All groups share one centre, and each spreads out both ways along 14 directions, with some noise.
In the rows, zero is written as 128.
Some rows, each with its group after it:
[205 104 121 132 115 126  84 163 135  93 139 108 173 128 105 101 113 121
 103 120 120 106 128 119 126]	J_461
[104 119 115 167  82  53 146 135 118 119 102 161 121  80 110 121 156 132
 139 151 115 111  89 124 110]	J_461
[ 83  99 159 121 112 103 112  97 102 101 123 179 146  37 149 101 157 107
 205 130 105 161 142  57 110]	J_417
[102 127 174 142  91 116 132 148 101 152 110 151 116 122 157 104 132 138
 186 151 103 130 117 110  88]	J_950
[120 168 145 150 137 114 100 135  80 118 130 106 161 127 103 171 168 136
 189 167 108 106  55 205 154]	J_417
[116 114 122 137 136 153 112 195 106  93 140 163 162 140 123 162 149 155
 176 118 103 102 153  68  66]	J_417
[122 182 127 129 119 132 146 106 121 146 122 150 126 135 201  82 107 123
 141 169  48 107 143 125  50]	J_484
[ 83 201 116 149 135 128 126 178 114 145 119  99 164 102 115 164 178 155
 139 108 101 160 125 117  62]	J_950
[131 146 163 137 129 161 127 166 168 133 120 116 130 126 169 122 162 102
 159 145  61  63 145 137  99]	J_484
[116 197 122 109 130 132 128 147 144 126 154 111 162 139 184 118 125 104
  91 132  86  66 150 114 110]	J_484
[113 134 135 175 135 172 122 130 139 117 104 166 133 203 119 137 182 165
 184 181 165 161 131 124  72]	J_417
[170 166 132 120  86 108  63 115 102 107  86 110 116 178 119 132 141 114
 109 119 127 132  97 112 106]	J_484
[153 137  74 142 138 151 140 145 177 103 120 136 191 172  83 144 170 103
 116 152 169  99  71 164 108]	J_950
[106  90 126 154 116 117 142  91  94  87 120 177 108 113  77 143 115 131
 163 151 197 133 115 117 122]	J_484
[144 101 132  95 125 158 162 124  80 129 114 115 112  79  52 142 102 116
 134  83 108 109  87 138 113]	J_417
[165  94 129 116 153 154 107 171 105  99 145 108 161 118  70 154  97 144
 124  74 157 141 136 100 141]	J_484
[170  93 121 184 153 104  90 155 165  83 113 155 141 118 137 136 132 135
 196 142 127 137 148 103 116]	J_417
[138 110 170 122 127 195  82 122  73 111 146 159 190  94 114 120 174 135
  93 129  88 145 120 102 124]	J_484
[119 155 102 133  61 133 119 120 129 111 107  93  96 118  78 123 137 109
  98 100 174 146 182  85  54]	J_950
[ 90 118 122 158 127 115 101 166 108 132 161 138 140 121 132 188 167 148
 111 144 128 101 117 168 177]	J_417
[ 95 104 143 104 117 169 141 104  36 124 140 192 140  91 140 147  93 132
 144 120 102 123 123  97  80]	J_461
[148 111  77 119 117  60 113 163 116  76 139 138 195 144  75 121 157 144
 190 149 151 106  62 132 135]	J_417
[111 118  97 128 115 133 105 120 126 105 134 165 157 145 109  89 219 179
 168 169 119 188 163  74  86]	J_950
[106 119 193 129 114 202 143 112  88 159  91 132 117 134  93 142 144 131
 164 126 150 169  88 146  93]	J_461
[ 96  67 116 118 153 120 188  87 153 101 124 205 127 126 132 100 121 119
 220 166 172 133 125  91 119]	J_950
[169 108 138 117  96 112  65 157 116 121 120 155 195 145 139  98 140 125
  76 102 142 169 105  65 124]	J_484
[112  84 152 125 109 106 144 124 106 115 112 164 120 125 102 145 142 119
 172 147 150  85  69 138 153]	J_484
[101 152 182 150 133 138 130 137  98 150  89 110  98 114 134 183 105 108
 211 120 124 122  78 178 110]	J_461
[104 151 145 114 109 118 100 145 131 117 150  98 163 111 134 151 126  91
  76  94 173 119 123 115 166]	J_461
[155 124 119 125 113 194 114 101 130 145 117 128 103 149 164 146 127  82
 135 155  73  72 123 213  99]	J_484
[126 171 138 125 160 136 129 185 144 140 138 125 180 146 176 127 128 139
 160 127  90 117 121 117  99]	J_417
[120 138 139 154 104 126  79 124 135 110 101 147 146 132 136 117 203 124
 152 155 133 164 130 106 106]	J_484
[132  57  97 128 112 132 169 172 182 159 105 137 104 112 117  98 145 147
 163 109 122 163 161  92  86]	J_484
[110 113 185 141 130 185 106 182 100 142 119 133 127 133 120 163 174 153
 163 132  81 114 123 129 109]	J_950
[122 154  60  93 165 168 113 141 135 152 147  97 131 139 143 167 160 153
 104  93  80 169 169 134 118]	J_950
[148 136 125 153 180 161 161 169 122 128 133 123 178 136  80 144 120 157
 171 142 118 118  80 173 107]	J_461
[153 144 101  98 144 203 125 149 104 136 142 107 152 163 121 156  80 125
  95  85 128 130 143 136  80]	J_484
[147 123 102 137 131 157 131 112 161 108 122  87  82 152  82 159 138 113
 128 131 164 112 156 172 137]	J_417
[120 147  98 104 181 121 131  98 133 105 163 168 208 139 154  95 125 136
 148 150 141 166 121  91 130]	J_950
[119 172 139 163 163 143  82 127  90  71 145  99 107  75 105 180 128 144
 184 120  97 124 195 117 100]	J_950
[104 178  70 129 104  71 125 148 163 134 100 105 128 134 137 141 152 119
 130 104 153 164 129 106  87]	J_461
[ 94 108 167 177 139 157 132 163 121  78 153 157 152 100  89 155 180 139
 166 174 134  57 145 119 126]	J_950
[ 99 171  96 112 168 126 154 147 146 149 133 109 103 115 183 157  86 125
 174  93  86 134 173 114  87]	J_950
[168 150 143 182 174 115 127 186 150 126  94 122 135 184 127 131 111 185
 205 135 121 164 126 115  82]	J_417
[ 90  94 110  76  88 117 100 159 117 148 160 109 155 102 123 147 186 122
  97  95 132 127 113 127 183]	J_417
[ 94 121  96 117 126 152  85 144 111 108 125 160 151 115 164 201 133  94
 194  92 155 149 133 101  78]	J_461
[ 90 146 106 160 163 148 169 146 166 112 124 140 172 127  86 164 178 123
 141 147 179 112  96 146 119]	J_950
[140 118 112 138 105 176  92  94 122 113  94 130  92 158 102 145 179 123
 155 146 149 161 139 153  98]	J_417
[ 95 101 116 145 136 174 163 192 195 120 105 127 110 154  78 169 208 133
 182 124 164 109 142 113  95]	J_417
[111 131 117 123 124 158 127  63  98 102 137 140 134  77  98 138 147 100
 123 143 129 127 125 153 129]	J_417
[ 87 131 136 131 106 172 146 134  81 142 128 169 116 154 138 151 128 147
 122 135 115 120 134 105  69]	J_417
[169 144  98 103  88  80 109 154 106  99 121  97 144 108 116 137  65  77
 142  79 134  89  98 127  96]	J_950
[135 121  85 127 109  64 114 130 158 110 132  84 100 105 119 136 116 105
 147 109 163 123 148 135 153]	J_950
[173  95  92 121 136 128  98 143 103  78 145 120 138 124  58 167 131 131
 112 113 127  76 106 152 166]	J_461
[120 108 122 133 104 104 182 126  84 110  91 199 145 138  72  94 120 160
 122 130 148 151  73  49  58]	J_484
[130 145 137  94 125  86 105 128 138 105 137 125  99 147 177  98 111 125
 136 123  87  89 174  68 141]	J_461
[144 126 132 111 119 142  93 110  62 139 100 151 142 156 140 137 115 141
 176 118 124 194  81 134  95]	J_484
[177  81 136 165 134 104 139 135 136 105 103 116  73 122  58 133 102 144
 153 126 148 111 127 142 143]	J_461
[ 83  95  97 138 151 123 153 126  69  98 140 187 140  82  89 195 134 142
 176 139 128  94  90 149 123]	J_461
[125 168 155 171 114  88 124  64 127 109  83 131  53 140 136 127 130 116
 142 175 130 112 124 154 131]	J_461
[107  92 118 142  90 114 132 112 125  93 137 135 113  91  67 142 142 112
 112 129 193 110 138 127 144]	J_950
[164  64  90 163 118 111 113 141 139  86 114 152 105 119  82 166 145 118
 151 148 132  75 110 161 142]	J_461
[154 141 133 135 165 145  98 137 138  75 135 161 165 168 144 103 147 148
 190 165 100 119 159  75  95]	J_461
[124 150  99 128 125 148  94  85 128 127 145  99 101 137 152 155 127 113
 131 131 148 159 173 173 138]	J_484

New rows, each followed by its group:
[187 125 114 141 154 179 120 116 109 116 128 107 116 110  81 133 119 142
 109 125  64 112 138 179 115]	J_484
[190 104 175 160 152 158 115 136 118 114 131 115 117 123 129 127  48 115
 172 128 127 108 146 150 120]	J_461
[142 106 161  98 132 151 115 159  75 161 115 152 174 123 140 103 135 162
 152 100  60 182  86  96 102]	J_484
[109  91 120 178 124 119 129  88  98 114 140 178 115 100 105 158 127 138
  94 172 161 120 116 168 161]	J_417
[ 82 143 111 113 135 204 173 170 162 145 169 116 156 194 120 169 148 130
  76 140 165  57 131 159 123]	J_417
[151 189 110 122 160 150 114 148 120 124 139 104 189 149 150 122 103 138
 174 119 109 164 130 129  69]	J_461
[126 129 137 149  69 104 108 162  77  94 109 109 101  77  75 164 118 111
 175 108 118  71 126 121  71]	J_950
[149 126 151 171 111  81 112 159 110 135 110 140 111 174 162 148  85 139
 171 160 122  90  78 177 130]	J_417
[146 155 170 116  89 141  74 132  76 123  94 113 156 129 105 124 177 117
 156 133  93 137  68 141 103]	J_461
[106  34 116  73 128 192 163 156 121 150 131 163 106 145 101 137 157 156
 164 111 111 128 137 103 116]	J_461
[186 129 153 102 126 150  81 135 149 115  97  92 136 182 120 104 141 115
 215 120 130 150 114 132 116]	J_417
[139 130 130 128 143 184 140 120 142 123 137 140 149 166 141 109 109 124
 107 131 146 134 160 104  89]	J_461
[ 91 155 118  82 136 153 165 127 149 162 107 115  70 192 159 142 134 131
 143 109 107 128 147 111  94]	J_461
[150 140 119  90 146 124  78 118 133  83 151 134 125 166 171 113 124 128
 145 119 103 112 195  60 128]	J_461
[134 119 149 156 109 127 135  67 114 132  77 155  94 141 121 114 129 111
 183 174 146 155  85 172 103]	J_417
[ 90 185 131 149 132 106 108 130  99 101 145 137 182  90 154 180  94  89
 118 114 168 114 111 119 110]	J_461
[ 93 128 123 134 123 108 134 209 117 135 132 152 184 143 131 158 172 150
 174 142 107  91  68 127 108]	J_417
[100 182 163 168 145 100  89 120 128  69 107 121 154 127  85 185 167 109
 144 129 206 133  90 107 146]	J_461
[108 105 135  84  86 192 134 117  87 151 134 170 146 140 154 120 138 109
  88 128  87  96 111 123  90]	J_461
[136 150 156 116 144 115 112 141 154 106 113 121 101 164 172 118  98 127
 171 106 121 126 176  56 100]	J_461
[ 91 149 176 148 130 140 131 139 125 141 105 140 141 125 126 122 183 152
 156 140 123 170 123  92 105]	J_484
[116 134 128 130  95  96  99 131 172  81 149  81 124  82 117 154 118  60
 123 100 207  86 171 106 159]	J_950
[147 164 144 164 145 179 101 105  68 135 118 142 153 166 124 157 131 151
 137 172 106 143  77 203 108]	J_417
[163 140 101  91 124 109  55 111  77  87 157 123 172 141 142 151  98 103
 117 114 136 105 106 151 164]	J_484
[184 123 158 138 168 122 120 183 138 103 156  96 168 111 114 118  63 135
 151  99 127  93 137 115 151]	J_461
[ 82  92 105 143  96 146 136 116 107 154 110 163 115  93 138 169 156 107
 176 141 129 141  99 172  91]	J_461
[114  69  97  76 117 149 150 163 118 130 142 143 132  89 109 120 161 133
 189 118  71  94 131 109 102]	J_484
[ 64 163 124 150 124 105 116 103  85 147 120 140 121  80 138 146 169 154
 166 141 110 198 128 132 104]	J_950
[115 127 152 135 122 144  91 129 113  91 144 135 189 104  98 137 138 115
 108 106 196 163 135  78 135]	J_461
[117 142  50 117 142 117 174 160 177 152 112  89 103 139  92 125 177 156
 166 119  98 147 141 147  86]	J_484
[ 96  74 141 143 129  96 157 122 140 147 119 168 115 127 131 107 156 156
 186 166 147 158 106 130 161]	J_950
[118  87 182 123 123 181 108 129  56 118 122 147 132 140  62 150 159 168
 157 127 151 160 100 120 134]	J_417
[ 99 138  91 104 117 109 150 132  75 143 130 117 120  94 103 170  94 125
 111  80 124 123  98 139 113]	J_461
[171 153 104 130 132 107  60 182 160  99 100  74 137 153 126 186 144  91
 182  90 144 114 109 143 128]	J_461
[ 87 133 154 139 106 108 134 128 110 105 143 158 162  96 112 139 155 117
  89 139 156  91 101 101 148]	J_461
[186  91 167 168 104 135 103 117 100  87  94 150 124 120  70  98 119 139
 145 131 147 159 130  88  85]	J_461
[169 114 149 147 127 146  73 129  93 117 112 151 169 156 137 139  88 126
 143 114 174 189 107 110 110]	J_484
[145 144 125 148 143 130  92 115 134 120 141 124 134 139 174 156 119  93
 187 171 110  87 110 209 150]	J_484
[106  87 118 149 144 155 158 164 127 112 122 172 133 104  92 143 149 161
 143 110 135 151 157  59  76]	J_417
[120 118 135  96 111 165 113 144  93 178 134 105 138 104 156 145 137 118
 198 125  77 140  97 197 119]	J_461
[129  95 112 103  93 170 114 112 131 141  90 145  63 161 166 151 124  99
 155 101 120 140 160 109  69]	J_461
[141 138  87 140 158 113 107 168 162  96 152 127 167 118 170 158  72  99
 152  85 170 132 179  83 101]	J_461
[ 90 102  65 120 156 152 182 153 155 149 133 146 122 145 113 161 151 144
 168 128 136 129 122 151 103]	J_461
[112 161 150 141 140 100 136 148 121 103  91 132  97 145 109 174 129 121
 151 117 136  91  92 102 118]	J_461
[120  74 146 134 123 202 152 108 140 134 116 172 119 137 126 129 137 108
 114 134 157 128 140 111 103]	J_417
[108 102 103  95  94 120 142  92  87 111 144 125  95  82  84 126 107 125
 102 100 145 127 166 100 133]	J_417
[ 89 135 174 123 117 146 106  76 152 122 110 139 140 108 162  94 189  89
 205 166 145 173 133 117 124]	J_417
[ 94 157 140 163 141 129 152 146 155  74 134 129 120 130 102 156 107 114
 165 129 199  86 170  84  90]	J_484
[144 126 101 100 170 112  85 169 103 104 132 111 144 101 115 164 136 147
 211  81  84 149 127 100 122]	J_950
[ 88 161 134  62 146 123 144 143 131 148 132  88 111 171 112 134 178 155
 143 106 109 125 118 109 165]	J_461
[120 119  71 141 135 107 131 156 146 105 130 124 136 105 117 186  98 110
 128  84 186 135 138 111 108]	J_461
[163 133 121 151 129 116 152 133 100 111 122 147 123 111 123 119  41 128
 105 105 118 106 139 104  74]	J_461
